The rows of a group lie close to one hidden flat surface of 14 dimensions, which passes through zero. Surfaces can cross.
(in the rows, 128 means zero)
Some rows, each with its group after it:
[152 140  93  77 115 156 111 139 131 117 112 154 121 114 145  77 105 103
  90 149 146] => (1)
[165 106 155 155  80 112 117 135 140 119 105 111 153 104  64 111 120 123
 144 155 103] => (0)
[ 69 138 143 121 119 147 170 129 136  88 165 101  99 120 173 117  74 163
 144 105 113] => (1)
[133 121 129 105 122 144 144 126 128 151 149 126 155 150 137 116 151 125
 148 122 119] => (4)
[157 114  95 113 107 109 126 190  92 146 132 149 182 131 198 117 122 106
  85 114 170] => (5)
[112  88 124 132  95 102 123 172 125  34 125 101  54 140 150 150 112 180
 144 135 128] => (3)
[122 131 104 122 127  77 108 168 109 115 170 106 142 140 130  72  96 149
 115 126 148] => (5)
[122 117 120 152 146 129 137 125 109  88  90 202 139 133 171 147 164  87
 130 113 141] => (4)
[142  54  89 105  47 141 187 156  61 120 138 165 127 124 105 114 113 145
 157 127 128] => (5)
[147 145 146 140 118  96  93 164 158 128  99 119 163 123 117 106 136 150
 133 145 145] => (2)
[100  97 100 125 148 107 152 165 113 188 126 143 133 173 124 119 181 148
 145 149 176] => (0)
[ 67 114 120 107  81 139 100 191 117 136 132 173  82 112 116 159  63 146
  29 188 173] => (2)
[108 111 117  93 151 165 142 116 112 103 130 110  99 118 237 163 150 123
 100  74 163] => (5)
[175 151 127 177 110 133 133 110 117 147 161 177 150 133 100 134  79 116
 162 132  47] => (2)
[111  74 129 162 164  74 146 166 119 152 165 124 111 135 101 124  58 163
 114 129 144] => (3)
[146  82 193 166 140 112 179 162 155  73  89  99 148 107 184 148  99 181
 182 120 133] => (4)
[144 134 132 159  77 153 136  85 145  96  51 133  85  78  48 121 137 104
 154 135  77] => (5)
[108 165 154 118  62 120 156 194 146 201 140  77 125 121 114 125 120 183
 181 135  85] => (1)
[130  95 147 171 148  72 108 174  95 152 150 138 144 151 133 138 136 167
 126 149 160] => (5)
[122 187 118  48  80 167  93 144 160  73 113 192 134 150 135 111 150 129
 134 160 121] => (2)
[121 118 123 154 104  92 159 174 113  91 146 155 155 133 144 110  68 128
 146 106 112] => (5)
[188 100 148 130 151 106 147 144 122  95 113 159 163  86 143 145  59 121
 117 106 126] => (0)
[119 157 146 160  85 100  90 143 133 133 125 134 148 133  94 139 162 136
 147 123 101] => (5)
[150 165 140 105 165 120 169 133 161 189  71  88 103 102 128 172 185 151
 182  99 105] => (3)
[123 112 119  60  86 148 117 171 127 141 116 127 178  96 172  78 126 126
  78 103 188] => (4)
[ 92  85 131  67 147 124 157 134 114 147 149 137 175 113 129 107 137 125
 114  67 179] => (0)
[124 148 109 130 126 191 110  63  82 112 173 171 153 142 146 105 104  82
  85 174 138] => (1)
[ 98 149 163 176  81 118 129 132 137  51 138 138 142 118  99 147  53 144
 129 127 103] => (2)
[143 176 121 114 157 150 118  81 129 100 120 192 123 124 117 161 143 131
 142 114 109] => (2)
[149 108 113 127 191 106 164 122 115  95 103 127 162 110 132 101  78 115
 102 127 182] => (4)
[108 137 175 129 128 180 155  96 167 150  88  99 169  73 130 208  84 119
  52 104 170] => (5)
[ 51 128 162 131 125 123 141 108 140  73 149 146 147 134  67 121 101 157
 144 120 143] => (4)
[128 129 126 214 174 125 182 102 112 132 127 124 139 123 158  74  89 128
 163 152 121] => (1)
[137 121 106 136 124 138 131 105 127 118 155 118 159 165 132 130 132 111
 138 120 118] => (1)
[113 176 114  86 129 178 156 105 159  83 130 186  64 136 155 154 111 121
 172 114  50] => (5)
[124 153 124 146  95 140 101 111 110 127 157 116 171 146 156 120 150  89
 116 120 119] => (0)
[152 135 107 154 137 128 158 144 142 133  64 116  97 113 156 148 139 187
 158 119 139] => (3)
[171 183 117 138 137 127 145 167 137 127 102 185 154 157 190 193 134 169
 167 144 118] => (3)
[ 81 167 177 115  70 163  43  94 125 136 172 175 147 117 137 214 179 152
  94  85 120] => (0)
[132 177  88 172 137 107 149 138 153 171  90 109 113 163  90 102 151  99
 171 172  86] => (0)
[ 99  64 152 106 145 109 129 140 129 131 100 136  93  90 133 105 161 120
 125  89 153] => (1)
[113 153 139 131 103 101 134 168 151 168 125 132 120 134 103 160 130 136
 153 112  80] => (4)
[135 159 111 145 119 141 108 109 124 146 133 120 135 134 136 129 115 111
  98 139 124] => (0)
[126 122 112 100 128 153 121 113 133 122 154 103 103 149 105 111 122 162
 124 159 135] => (1)
[ 17 126  90 139  92 131 135 128 147  78 104 216 144 131  98 119 104 192
  99  72 197] => (3)
[ 86 174 142 103 102 117  90 136 134  86 174 101 115 125 137 134 118 144
 117 101 109] => (4)
[113 151 135 141 192 101 168 119 172 143 105  50  42 104 118 164 100 196
 160  94 110] => (1)
[135 140 121  85 123 138 119 146 130 115 156  81 157 159 182 124 130 136
 109 139 161] => (5)
[167 184 190 109 139 107 122 147 125 138 124  62 200 116 121 180 138 163
 134 157 161] => (3)
[141 130 116  87 118 128 108 135 125 136 147  72 180 170 112 105 169 156
 129 160 176] => (2)
[158 123 123 198  92 149 108 113  79 109 162  92 144 168 216 181 157 120
 127 135 123] => (1)
[ 83 138 105 181 132 154 153 102 140 118 123 158 104 117 210 164 112 122
 123  45 110] => (3)
[139 118 147 143 137 105 127 161 156 113 111  57  92 133 169 128 127 161
 156 140 126] => (2)
[154 127 147 124  31 132 125 153 140 110 113 110 184 124  93 123 126 112
 153 121  91] => (0)
[109 120 154 136  83 159  64 123 115 137 136 153  68 129 169 159 201 161
 128 149 119] => (1)
[151 167 149 125 126 104 141 150 137 102 155  94 200 148 169 146 115 120
 163  90 103] => (4)
[142 151 167  99  46 154 150 149  84 111 144  62 121  96 118 165  93 100
 125 167  91] => (1)
[127 115 152 152 105 105 118 154 136 101 100 126 115  98 135 113 107 145
 128 131 126] => (4)
[171 123 127 192  70 142 109  89  85 150 138 115 123  88 109 140 102 129
 112 113  89] => (2)
[ 99 153 121 133 179 144  87  65 132 137 129 143 140 125 116 133 146 109
  62 129 184] => (2)
[120 142 134  73  90 161 132 143 112 185 144  84  88  72 127 114  83 130
  86 146 123] => (1)
[112  80 155 140 176 125 114  70  98 105 139 187 117 101 107  95 163 177
 154  99 155] => (2)
[214 187  86 128 194 131 101 101 135 128 109 119 166  92 205 108  82 117
  72  97 156] => (2)
[130 117 109 149 128  96 132  93  96  99 100  64 160 116  70 119 145  91
  96 118 180] => (4)
[127 146  90  56 149 125 176 131 133 134 129 108 146 144 116 121 116  81
 131  92 115] => (3)
[130  56 113 159 138 142 144  93 112 128 107 151 116 147  46 112 131 156
 129 191 174] => (0)
[141 111 105 130 164 132 118 100 101 115 122 118 101 119 169 115 152  99
 109 116 145] => (4)
[117 190  95 142 171 163 149  51 137 200 157 165 165 164  75 163 126 139
 120 124 117] => (3)
[116 184 128 183 122 144 138  74 159  72  91 138 148 138 125 117 162  98
 183 113  94] => (1)
[147 124 117 121 128 123 166 152 116 103 115 178 151 141 119 157 109 131
 156 137 123] => (5)
[135 168 103  98 125 130 126 136 139 170  89 137 148 129 120 127 179  91
 129 113 127] => (0)
[159 156  98 136 106 158 146  96 143  86 117 142 132 160  97 107 131 108
 177 170  75] => (3)
[133  98 133 120  52 141  67 164 118 129 124 148 119 118 153  74 167 137
 119 161 138] => (5)
[191  80 159 164 115 138 101 118  87 110 153 199 163 164 155 165 170 121
 168 159  95] => (0)
[ 66 149 150 100 127 133  94 119 125 140 199 143 138 159  93 136 133 180
 121 149 144] => (0)
[123 113 145 159 116 156 128 110 125  96 122 176 157 140 144 139 135 128
 144 149 144] => (4)
[120 118 129 129 203 113 139 123 156 119 123  86 109 151 114  99 119 137
 132 171 158] => (2)
[111 118 122  96  86 120 131 155 150 132  97 131 128 101 111  86 146  84
 130  90 112] => (3)
[131 143 148 132 148 169  98  98 150 147 138 152  97 107 186 135 125 139
 118 117 103] => (4)
[138  91 162 172 137 109 143 144 142 153 111 102 154 100 111 117  83 121
 116 132 139] => (5)
[181  56 118 152 150 146 164 119 103 215 108 139 132 106 127 124 111 108
 100 155 148] => (5)
[169 106  50 101 138 109 166 175 125 119 108 121 124 143  93  94  52 149
  94 160 167] => (3)
[142 126 129 116 146 168 129 118 120 100 117 191 117 129 207 112 155 133
 151 148 134] => (3)
[137 147 108 133 150  84 154 154 126 134 116 110 158 119  90 131  71 118
 102 120 151] => (4)
[149  94 141 166 137 159  51  82 107 171 127 181  60  90 123 119 140 103
  70 174 114] => (1)
[197 143  91  63 113 163 105 123 117 163 133 143 138 145 104  92 157 103
 123 182 124] => (0)
[145 156 126 126 141 112 147 134  85 101 174 175 171 176 112 212 106 178
 152 139 128] => (2)
[157 187 101 122  97 139 101 141 148 183 127 104 172 120 143 127  91  93
  67 119 118] => (2)
[128 163 182  90 183 109 182 148 162 164 122 128 163  95 124 119 103 123
 171 107 102] => (3)
[191 161 189 128 178  93  48  97 129 122 131 155 149  78  73 139 116 131
 102 148 121] => (0)

New rows. What belongs after each?
[ 60  46 136  69 120 121 122 118 141 109 200  70 116 155  96 130 131 167
 116  64 154] => (1)
[116 121 178 136 137  79  96 169 145 135 177 140 115 128  71 130  75 126
 131 160  75] => (3)
[ 91 161 117 121 206  90 152 167 139 159 135 171 115 134 159 156 103 152
 121 109 150] => (0)
[120 139 129  53 138 144 142 128 121  88 163 119 135 145 140 119 121 123
 130 136 134] => (3)
[114 136  99  95 162 143 122  98 146  89 141 149 128 157 146 156 132 116
 112  85 131] => (1)
[ 80 156 128 182 163 105 146 115 139  92 117 138 118 144 139 112 126 112
 148 128 125] => (0)
[197 153 104 148 180 133 153  80 101 111  99 113  85 115 131 195 133 128
 145 115 105] => (2)
[143 143 135 140 148  94 130 142 136 140 117 136 154 127  99 119 128 120
 143 137 116] => (0)
[153  89 103  75 152  69 101 155  71  90 151  78 153 141 112  45 154 121
 108 149 201] => (4)
[149 108 121 144 171 106 137 127 112  87 143 123 144 155 148 173  93 120
 111 113 143] => (1)
[127 137 184 125  98 155  81 105 139 151 115 100 117  81 113 100 150 159
 122 157 137] => (3)
[179 179  85  95 112 148  97 109 162 170  84 116 117 142  85 115 183 111
 136 159 105] => (1)
[178  86 129 114 158 120 147 149 141 150  56 101 113 103 175 109 185  92
 143 122 146] => (5)
[122 142 135 103 111 175 147  88 130 105 169 157 110 134 108 124  89  58
 140 139  47] => (1)
[ 88 136 115 141  99 107 122 155 106  78 133 145 123 122 162 141 124  98
 109  90 129] => (4)
[160  98  79  72 162 121 175 149  98 147 120 146 131 124 102  93  96 136
 121 145 170] => (5)
[124 142  63  71 107 184 131 115 142 125 117 121  68 132 132 107 109 183
 107 144 152] => (3)
[ 39 124 138 143  52 112 133 216 140  93 164 152 137 189 135 104 114 189
 163 169 136] => (0)
[106 135 117 192 181 124 134  88 125  35 120 153 147 148 165  97  96 158
 121 138 184] => (1)
[147  76 109 175 179  78 185 158 140 162  50 129 101  96 131 115 128 164
 153  88 160] => (3)
[139  93 143 146 174  99 153 144 108 105 101 134 130 121 171 142 146 142
 146 121 167] => (3)
[136  76 149 118 101 145  95 152 127 138 146 155  74 113 131 123 116 190
 119 163 126] => (0)
[181 117 110  80 138 180 172 117 138 152 148  90 122 155 154 113 127 139
 163 160 107] => (4)
[116 146 123 212 124 133  91  78 161 116 110  98 109 136 145 138 165 135
 136  88 108] => (1)
[156 122 104 126 121 145 145 118 122  88 126 137 139 158  75  83  95  89
 130 212 123] => (2)
[142 154 141  98 142 127 155 130 172 176  91 118 136  89  82  86 121 101
 152 121  91] => (3)
[147 153  89 134 117 107 127 113 102 143 138  74 132 134 116 127 148 108
 124  98 121] => (5)
[122 151 132 131  88 128 111 171 142  90 154 128 172 175 154 126 109 129
 131 170 125] => (2)
[131 142  85  71 109 132  91 136 107  90 145 181 164 161  96 116 125 105
  82 169 171] => (3)
[143 119  78 128  87 109 186 190 120 145 120 108  86 156  91 124  90 101
 162 151  67] => (4)
[126 100 134 117 127 111 146 136 124  97 157 119 155 145  79 118  82 123
 131 141 132] => (1)
[ 85  99 134 139 119  85 156 174  76 121 148 100 150 120 104 218  78 182
  73 111 204] => (2)
[103 144 159 112 147 115 170 140 136 144 163  96 164 114 157 141  91 111
 138  71 110] => (3)
[ 92 124 118 126 139 129 131 145 122 144 157 158 175 132 174 111  99  93
  76 104 161] => (2)
[103 167 130  80 107 151 173 111 119 156 124  75 149 103 100 113 130 117
 126 118 138] => (1)
[151 136  81  60 104 127 161 174  94 103  76 160 176 130 179 157 155  67
 102  97 179] => (2)
[134  89 100 154  81 170 171 102 129 139  99  47 112  87 187  55 111 125
 128  84 141] => (3)
[174 154 155 156 153 127 117  93 119 137 144  92 162 121  98 128  96  97
 115 168 112] => (3)
[118 137 171 133 132 124  68  93 127 152 141 157 153  90  98 132 146 120
  90  98 137] => (0)
[ 63  88 141 142 151 135 115 127 151 211 154 187 107 112 131  64 103  96
  87 118 123] => (2)
[102 194 125  40  83 160 111 132 163 152 109  93 149 106  67 127 137 186
 102 129 164] => (3)
[137 143 152  92 156 121 146 137 103 120 120 145 107 113 118 210 129 116
 133 141 111] => (1)
[139 170 118 169 118 154 111 125 146 123 100 204 107 121 191 154 127 133
 135 129  90] => (3)
[122 123 145 176 177 130  95 104 135 167 140 145  62 159 106 160 163 147
 137 187 108] => (2)
[128 115 170 181 100  81 122 142 118 131 147 130 217 133  96 104 126  99
 141 114 122] => (0)
[ 92 116 163 116 158 147 164  81 158  79 159  82 116 113 112 106  82 167
 151 111 121] => (4)
[152 137 174 132 125 146 142 129 133  90 117 180 187 116 177  78 125 102
 177 162 108] => (3)
[183 129 161 145 188 134 153 106 145 133 140 116 186 143 150 143 105 147
 161 141 125] => (4)
[105 109 155 107 178  87 109 143 100 121 143 156 134 130 151 168 168  94
 114  97 153] => (3)
[144 127 123  64 161  77 118 188 111 123 129 154 114 153 135 184 167 101
 129 123 132] => (3)
[138  97  45 119 134 151 110  83 166 119 187 119 179 213 126  67 118 110
 114  89 133] => (1)
[ 64 106 140 217 116 142 121  95 145 115 127 213 106 119 122 100 109 148
 145 112 100] => (3)
[122 132 190 134 127 104  67  87 137 111 109 130 145  66  78  89 174 101
 121  95 121] => (0)
[125 149 136 102 129 139 139 116 155 109 107 134 156 140 123 123 174  91
 159 118 116] => (5)
[118 140 142 162 124 113 123 123 139 194 147 108 169 129  97 130 128 120
 122 103 117] => (2)
[102 147 204 130 106 110 138 154 152  87 116  64 114  98 159 179 149 173
 177  93 106] => (3)
[146 115 110 145 155  87 176 151 109 106 128 102 163 135 130 100  81  88
 137 106 131] => (4)
[142 145  79 113 157 101 163 139 106 150 133 110 116 155 154 156 161  67
 149  83  96] => (4)
[118 129 172 135 165  77 164 151 159 131  85  89 126  68 117 132  98 110
 138  73 113] => (3)
[130 167 183 124 136  79  97 147 148 169 142 106 170  98  50 148  98  87
 101 126 101] => (3)
[158  47 114 139 222 123 166  99  88 120 142 163 123 137 145 116 116 124
 133 140 165] => (0)
[106 166 129 120 136 125 138 137 160 198 119 120 128 105 110 149 115 151
 122  90 118] => (3)
[ 99 185 114 138 119 118  99 111 121 125 162 101  85 120 128 170 108 160
 106  89 107] => (5)
[174 130  97  46  88 149 107 142 142 149 135 127 126 138  90 136 135  70
 104 130  88] => (1)
[129 122 124 113 120 113 109 112 114  93 116 147 170 131 135  78 192  67
 138 103 139] => (4)
[129  80  99 115 146 106 157 133 112 139 131  74 102 108 123  47 119 117
 135 104 142] => (5)
[132 110 119 157 136 133 120 113  98 208 148 122 116 154 130 185 198 115
 129 130 114] => (2)
[ 89 101  88  78  68 111  82 176  85 175 186 158 146 155  96  66 143 116
  82 149 159] => (4)
[128  47 113 175 118  65 133 159 106 111  77 117 122 116 115 102 156  92
 121  97 158] => (3)
[137 114 117  97 118 140 120 101  99 129 124 144 182 139 137 114 196  85
 118 112 165] => (0)
[ 73 172 152 120 157 114 146 157 200 113 117 155 149 155 129 127 120  88
 161 118  96] => (2)
[110 100 147 153 148 114 126 109 112  91 105 155 149 101 146 137 138 110
 111  89 162] => (0)
[101 162 160 109 153 117 114 112 159  84  68 193 121  85 122 150 165 110
 138  75 125] => (0)
[108 126 124  81 177 113 167 164 132 116 186 153 139 138 149 110  29 118
 116 119 117] => (3)
[166  53 139 207 139 146 106  77  88 146 148 135 140 136 182  91 178  82
 134 138 128] => (4)
[167 116 126 179 169  84 144 139 138 123 115 132  93 128  75 123  68 113
 143 162  87] => (3)
[128 114  82 159 111 162 113 101 123 165 122 136  84 117 168 119 132 122
  95 113 121] => (3)
[147 125 145 144 142 104 127 170 138 203 133 115 102 113 162 168 129 122
 137  99  87] => (3)
[130 185 131  40 173 141 166 124 147  58 121 159 153 140 134 139 116 110
 150 132 128] => (3)
[119 118 113 130 233 106 141 124 121 178 153 142  78 135 160 108 121 130
 129 135 136] => (0)
[163 136 113  67 152 154 129  48  96  86  98 183 134 138  92 125 245 139
 192 115 136] => (2)
